The rows of a group lie close to one hidden flat surface of 13 dimensions, which passes through zero. Surfaces can cross.
In the rows, zero is written as 128.
Some rows, each with its group after it:
[ 80 111 106 107 163 119 161 112 128 207 144 129  38 122 102 147 120 146
 126  57]
Z252
[106  76 134 114 100 123 154 146 132 174 154 129  87 122 141 135 115 149
  98 123]
Z252
[116 137 133 133 142 124 105 166 126  81 105 164 162 167  57 132 106 139
 142 106]
Z219
[185 112  94 104 121 185 148 158 153 105 173 140 148  79 114  75 155  95
 191 150]
Z219
[133  97 110 190  91 127  95 177 105 161 135  88 165 111 152 146 116 139
 137 128]
Z252
[141  97 124 215 100 127 134  94  83  90 144 144  78 127 133 161 162 134
  96 131]
Z262
[ 91 154 109 134  70 133 118 116 121 112  73 158 120  43 144 112 134 155
 132 169]
Z252
[ 88 130 126 141  81 149 125 131 124  84  88 114  58  85 103 194 116 106
 130 126]
Z278
[114 122  85 138 137 121 141  56  63  68  96 146 100  83 166 134 115  90
 131 149]
Z252
[ 96 103 129 116 158 192 137 152 171 155 110 146 179 116 125 155 136  87
 150 116]
Z217
[139 123 145 100 116 121 139 116 150 115 114 169 149 141 160  62 144 143
  74 199]
Z278
[160 118 167  69 121 101 178 153 143  80 142 133 132 139 116 158 118 148
 120 169]
Z217
[128 144 108 159  81 105 186 149 108  84  94 131 116 151 138 164 149 158
 157  95]
Z217
[154 169  57 105 196 125 157  79 148 113 130 143 112 149 143 136 128 122
 122 151]
Z219
[154 105 130 159  85 152 110 148 125 132 193 116 119 117 100 127 147 123
 146 138]
Z219
[141 167  99 110 165 161 151 100 138 131 103 169 131  98  93 189 106 157
 169 140]
Z219
[148 123 137  91 126 113 112 165 206 159 168  75 111  74 117  63 140 106
 117 112]
Z262
[175  76 169 161 116 148 123 144 172  97 109 108 104  98 105 124 142 103
  94 142]
Z252
[175 154 136 102  90  97 170 148 168  62 135 132 115 120 132 111 159 166
 118 161]
Z217
[102 149 159 155 111  69 161  90 156  88  80 140  84 130 111 125 159 102
 126  82]
Z262
[142 144  72 130 110 142  97 125  91 182 188 105 119 145 143  86 127 139
 173 153]
Z262
[106 101 144  91 103 153 114 122 121 141 142 151 133 138 149 118  98 120
  89 198]
Z252
[ 88 137 143 108 136 142 145 170 218 143 127 107 101 125  90 151 169 130
 105  88]
Z217
[143 115 149 108 164 167 159 108 142 152 123 133 138 104 137 201 112 122
 134 127]
Z252
[122 120 118 144 154 189  90  97 139 116 129 151 185  99 150 167 117  55
 116 168]
Z278
[113 164 124 150 104  99 102 138 158 102  88 139 120 125  94 100 133 154
 108 124]
Z278
[ 84 104 125 132 104  84 172 126 159 115  73 130  67 129 124  96 135  95
 111  94]
Z262
[144 105 177 164  89 127 126  95  67 138 166 111 107 101 150 147 144 110
 147 120]
Z219
[138 126 130 131 108 137 110 114 133  93 124 155 115  82 111  38 156 104
 141 136]
Z278
[ 91  85 156 130  58 127 135 162 109 160 113 154  93 106  95  86 120 163
 150 106]
Z252
[172 103 139 149 152 167 126 100  97 142 148 123  84  43 111 183 137 150
 129 110]
Z262
[125 113 103 176  98 131 131 162 152 130  89 155 121  79  90 153 124 160
 127 112]
Z219
[ 98 142 160 155 120 107 118  69  90 126 106 138  99 124 137 166 125 127
  95 125]
Z219
[146  97 126 156  98 118  86 143  91 115 155 133 110 147 128 118 112 169
  66 156]
Z262
[111 126 125 160 131 115 181 146 170 142 147 142 112 235 124 124 191 148
  91 117]
Z278
[ 73 128  98  80 129 160 156 157 116 139  75 137 121 114 114 103 111 127
 187 129]
Z217
[101 122 143 146  50 144  92 146 106 136 147 165 163 141 119 123 129 142
 145 201]
Z217
[128 151 117 107 109 164 131 115 191  89  93 185 109  70 105 105 148 127
 102 191]
Z219
[128 141 135 131  73 148 130 166 115  66 160 113 166 110 144 135 167 108
 178 140]
Z217
[117 110 112 161 113 131 142 102 101 134 128 169  47 145  89 119 139 169
 106  96]
Z262
[155 161 110 126 129 107 114 119 140 151 145 114 113 126 132 156 107 175
  96 159]
Z219
[111 138 100 178 150  75  89 125  99 101  32  91 118 140 140 143  85 144
  86 129]
Z252
[174 158 154 109 156  90 127  75 164 110 169 106 111 126 132 146 133 107
  89 130]
Z262
[132 107 148 139  85 116 181 128 111  73 143 129  92 121 136 208 143 136
 126 137]
Z217
[ 70 129  78 165  96 193  93 141 146 143  64 128 139 114 134 119 144 104
 123 189]
Z252
[199 197 120  88 165  74 139  88 119 111 167  96 133 152 169  95 132 157
 129 135]
Z219
[ 98 116 167 147 110  90  99 142  94 179 136 127 138 168 128  93 125 178
 101 112]
Z278
[133 151 158 139  90 122 108  88  91 119 160 155 132 142 112 156 135 148
 131 180]
Z217
[137 140 119 122 156 152  74 103  32 133 142 146 139 143 121 124  86 167
 132 148]
Z262
[124 130  96 120 183 143  72  95 127 161 192  96  98 149 126  81 124  80
  98 134]
Z278
[133 150 140 158  82 111 115 118 120 100 155 141  98 165  96  70 160 141
 130 132]
Z252
[125 147  87  96 100 111 154 130 104  87 128 111  96 135 161 120 117 140
 133 166]
Z217
[119 135 136  74 151 114 146 178 149  96 146  74 120 127 126 162 123 135
 125  92]
Z217
[ 87 159 108 131 124 144 128 144 170 161 171 112 107 192  96 152 170 138
 126 120]
Z217
[133 128 127  35 202 172 114 170 171 117 124 125 166 130 106  82 118 125
 105 156]
Z262
[182  80 116 127  80 133 208 185 144 101 117 118 138 105 167 166 129 149
 155 139]
Z278
[ 91 113 168 144 103 125  68 172  88 172 181  90 161 181 127 133 123 150
 110 119]
Z278
[171 120 195  93 129 123 141 132 164  73 154 140 147  98 117 114 162 114
 115 130]
Z278
[ 66 127 138 145 159 160 102  98 176 123 134 144 112 145 101 138 170  73
  78 130]
Z252
[139 129 110 130  90  84 104 167  85  55 111 102 125 136 117  93  93 124
 156 115]
Z278
[102 160  69 117 142 130 125 111 144 139 146  94  97 188 169 157 128 133
  77 166]
Z217
[119 176 173 123 148  60  81 131 138 116 104 121 127 140  90 120 112 185
  85  96]
Z219
[ 88 110 153 123  83 140 144 169 156 131  92 175 147 139 107 107 129 129
 139 113]
Z262
[128 127 187 155 129  81 100 105  60 146 146 143 159 159 141 110 120 164
 108 106]
Z278
[130 158 122 141 157 105  64 129 147 161 172  65 112 137 121 123 139 135
  92 136]
Z262
[105  88  99 144  99 140 122 119  97 168 129 115  48 112 116 129 104 132
 120 140]
Z219
[143 181  58 139 148  99 138 150 163 125  79 123 130 144 111 156  97 152
 147 109]
Z278
[125 168 146 125 185 113 114 140 189  91  91  84 160 145 113 177 162 152
  76 160]
Z262
[111 170 146 179  93  96  75 115  88 183 171 109 118 159 109 184 125 182
 129 117]
Z217
[109 156 108 137 131  99  56 155  97 135 137 116 155 172 104  74 105 150
 133 114]
Z219
[ 98 114 170 142 164 134 123  79 106  84  99 153 105  94 111 121 140  70
 113  72]
Z219
[140 138 161 148 123  97 110 117 122 106 122 131 124 123 104 126 136 136
 125 101]
Z278
[171  60 193 144 104 162 136  82  83 135 147 141  91 110 127 165 108 100
 127 133]
Z252
[211 146 144 100 170 158 138 123 167 174 161  95 126 166 117 154 118 146
 159 156]
Z252
[ 84 174 117 157 134 165  71 131 152 165 122 106 136 130  98 134 170 155
 111 165]
Z262

New rows, each followed by its group:
[153 131 138 102 102 131 145 121 137 170 188  88  95 149 156 150 129 146
 114 174]
Z219
[118 107 147  77 153 136 177 140 153 139 102 169 121 141 113 136  96 128
 119  93]
Z262
[100 108 178 175 109 144 118 107 127 125 116 154 111 182  97 147 144 112
  93 135]
Z252
[172 113 196  91 126 105 127 128  91 140 224 111 160 181 160  94 161 161
 114 140]
Z278
[109 164 166  68 152 101 141 121 115 149 129 129 117 170 113 105 131 179
 130 121]
Z278
[112 120 186 140 142 128 103 133 149 173 188 129 171 151 109 162 115  81
 142  47]
Z262
[ 76 189  91 152 150 151  74 104 131 151 116 117 101 167  89 115 171 164
 102 165]
Z262
[116 122 167 161  80 140 100 115 109  62  95 160 145 121 115 102 148 103
 115 160]
Z252
[113 120 129 137  71 157 116 123 141 139 157 148 100  96 112  89 165 114
 134 146]
Z252
[122 138 158 152 102  76  99 110  46 130 107 151 161 173 120 134  78 173
 133 152]
Z217
[195 113 123 159 126  86 148 125  75 125 198 126  92 162 125 130 107 168
 146  72]
Z262
[124  91 146 121 102 130 124 122  69 140  78 153 145  67 158  95  98 143
 134 150]
Z278
[ 98 161  88 146 144 101  62  88  82 139  83 116 113 132 129 158  57 138
 105 142]
Z278
[118 119 208  78  98 119 104 111 117 165 124 145  79 107  91 104  92 169
  93 140]
Z252
[ 86  70 161 129 116 141 144 119 104 107  89 159 119 121 115 165 107  97
 114 141]
Z217
[172 120 152 157 158 103 165 136 179 105  97 100  80 179  87 138 146 134
  92 104]
Z252
[ 94 141  94 116 170 119 131 110 133 134  99 116  55 129  85 115 112 112
 131  74]
Z278
[142  98 171 136  60 152 181 134 156  69 129 185 137 114 142 110 198 117
 123 175]
Z278
[119 139 132 136  89 123  92 188 142 147  93 134 168 115  99 151  85 190
 133 144]
Z219
[ 71 117 124 176 119 100  81 139 148  85 103 120 152  74 153 143 145  95
  51 117]
Z252
[151  65 173 127 165 123 148 118 133 115 159 122 133 103 133 200 107  94
  94 108]
Z217
[148 144 122 173 137  88 128 130  95  67  98 160 186 153 140 135 130 135
 127 110]
Z219
[111 100 111 118 128 174 138 132  85 143 152 132 113 171 115 154 105 105
 167 150]
Z219
[155 136  96 177 141 167 150 102 161 100  92 177 193  99 135 208 136  86
 155 141]
Z278
[ 92  87 202  91  86  97 105 116  64 151 172 161  93 139 118 102  81 151
  91 115]
Z252
[ 70 134 102 180  77 109 108 187 110 129  83 136 172 135 118 107 142 152
 159 102]
Z252
[ 76 164 145 127  78 118  88 146 128 144 123 157 137 127  92  69 152 161
 140 119]
Z252
[143 106 137 129 134 129 113 133 118 124 170 101 147 124 150  92 136  91
 131 117]
Z219
[153  83 106  80 127 132 240 141 137 100 106 126 109 136 174 105 148 106
 165 132]
Z219
[126 143  83 160 131  90 127  95  73 153 133 102 106 153 170 108 121 137
 138 108]
Z219
[153 140 105 127 165 115 163  91 135  70 122 136  71 164 121 108 162 128
  98 137]
Z262
[110 117 129  83 150 107 144 111 139 128  79 123  98  90 173 106 111 125
  87 142]
Z219
[143 131 101 157 172 132 118 106 133 193 153  97 141  87 166 201 117 136
 120 102]
Z219
[ 90 118 114 111 102 181 113 157  91 154 161 110 156 171 149 139 129 102
 160 161]
Z278
[142  62 150 105 140 191 178 148 131 119  81 143 114 131 102  94 117  81
 183 110]
Z252
[107 126 115 109 111 115  94 155 154 144 103  82  52  59  92 113  95 148
 120  98]
Z278
[139  99  85 139 136 115 129 180 101  73 114  94 163 151 152  67 137  96
 151 136]
Z262
[152 145  79 157 163 140 117 114 176 147 114  77 116 171 156 186 128 131
  77 187]
Z252
[165  50 105 157 104 159 146 171 148 171 178 111 100  94 138 152 127 151
 104 127]
Z262
[ 95 135 103 162  73 106  79 122  85 197 165 106 138 148 163 133  87 117
 154 120]
Z262
[170 110 121 159  68 126 117 210 159  95 152 116 187 120 130  95 147 121
 148 137]
Z278
[110 110 124 172 121  97 106 123 111 199 136 105  88 132 135 134 113 163
  97 103]
Z278
[171 144 125 104 112  91 133  87  73 160 153 123 109 128 165 108 110 193
 125 168]
Z278
[152 131 110  68 160 143 140  97 112 102 210 140 154 131 163 116 133  82
 143 147]
Z252
[159 126 124 113 108 127 125 164 112 144 165 110 112 124  95  88 116 146
 191 108]
Z219
[122 132 146 104 117 132  76 123 117 140 114 119 134  94 124 106  93 131
 106 170]
Z252
[123 139  87 109  98 132 175 124 110 130 109 147  54 187  97 142 101 175
 133 188]
Z219
[157 134 156  55 127 112 174 177 121 102 130  90 125 130 140 164  98 160
 152 121]
Z278
[103 122 118  76 144 144 135 154 142 111 159 140 133 181 103  75 145  93
 141 159]
Z217
[135 112  94 129 142  73 138 139  88 154 151 110  97 196 115  96 102 154
 129 122]
Z217
[176  82  94 127 140 133 142 111 117  73  92 104 105  84 172 102 105  83
 112 175]
Z252
[126  83 166 116 157 152 144 137 126 184 153  89 167 125 163 195 113 100
 137  96]
Z219
[ 84 138 163  70 143  99 145 122 116 145 195 166 119 102 117 124 129 139
 137  51]
Z252
[125 113  94 112 152 120 124 165 130 161 164  96 183 135 167 161 106 128
 129 111]
Z252
[ 90 152  56  87 160 119 173 148 164 136 130 133 138 143 145 117 144 133
 146 110]
Z252
[198  99  96 135 106 114 186 181 155  53 106 116 174 112 158 157 106 117
 148 141]
Z278
[146 137 141 121 140 106 142  88 169  91  95 143 121  90 169 147 136 129
  54 172]
Z219
[ 76 119 132 109 118 155 144 107 126 110  50 171 107  76 134  72 145  97
 133 137]
Z219
[141 121 143  92 119 148 157 103  66  92 148 123  96 107 138 107 141 109
 192 123]
Z278
[ 74 136 121 167 106 173  96 116 118 171 115 128 126  96 113 144 149 120
 149 134]
Z262
[104  91 158 109 105 133 156  88  91 141 102 161  70 124 136 157  87 148
  96 158]
Z252
[128 148 131 102  94  94 145 174 144  73 120 105 119 122 131 113 139 148
 129 128]
Z217
[138 196  95  95 131 115  94 103 132  87  93 142 136 130 124  84 107 137
 132 179]
Z278
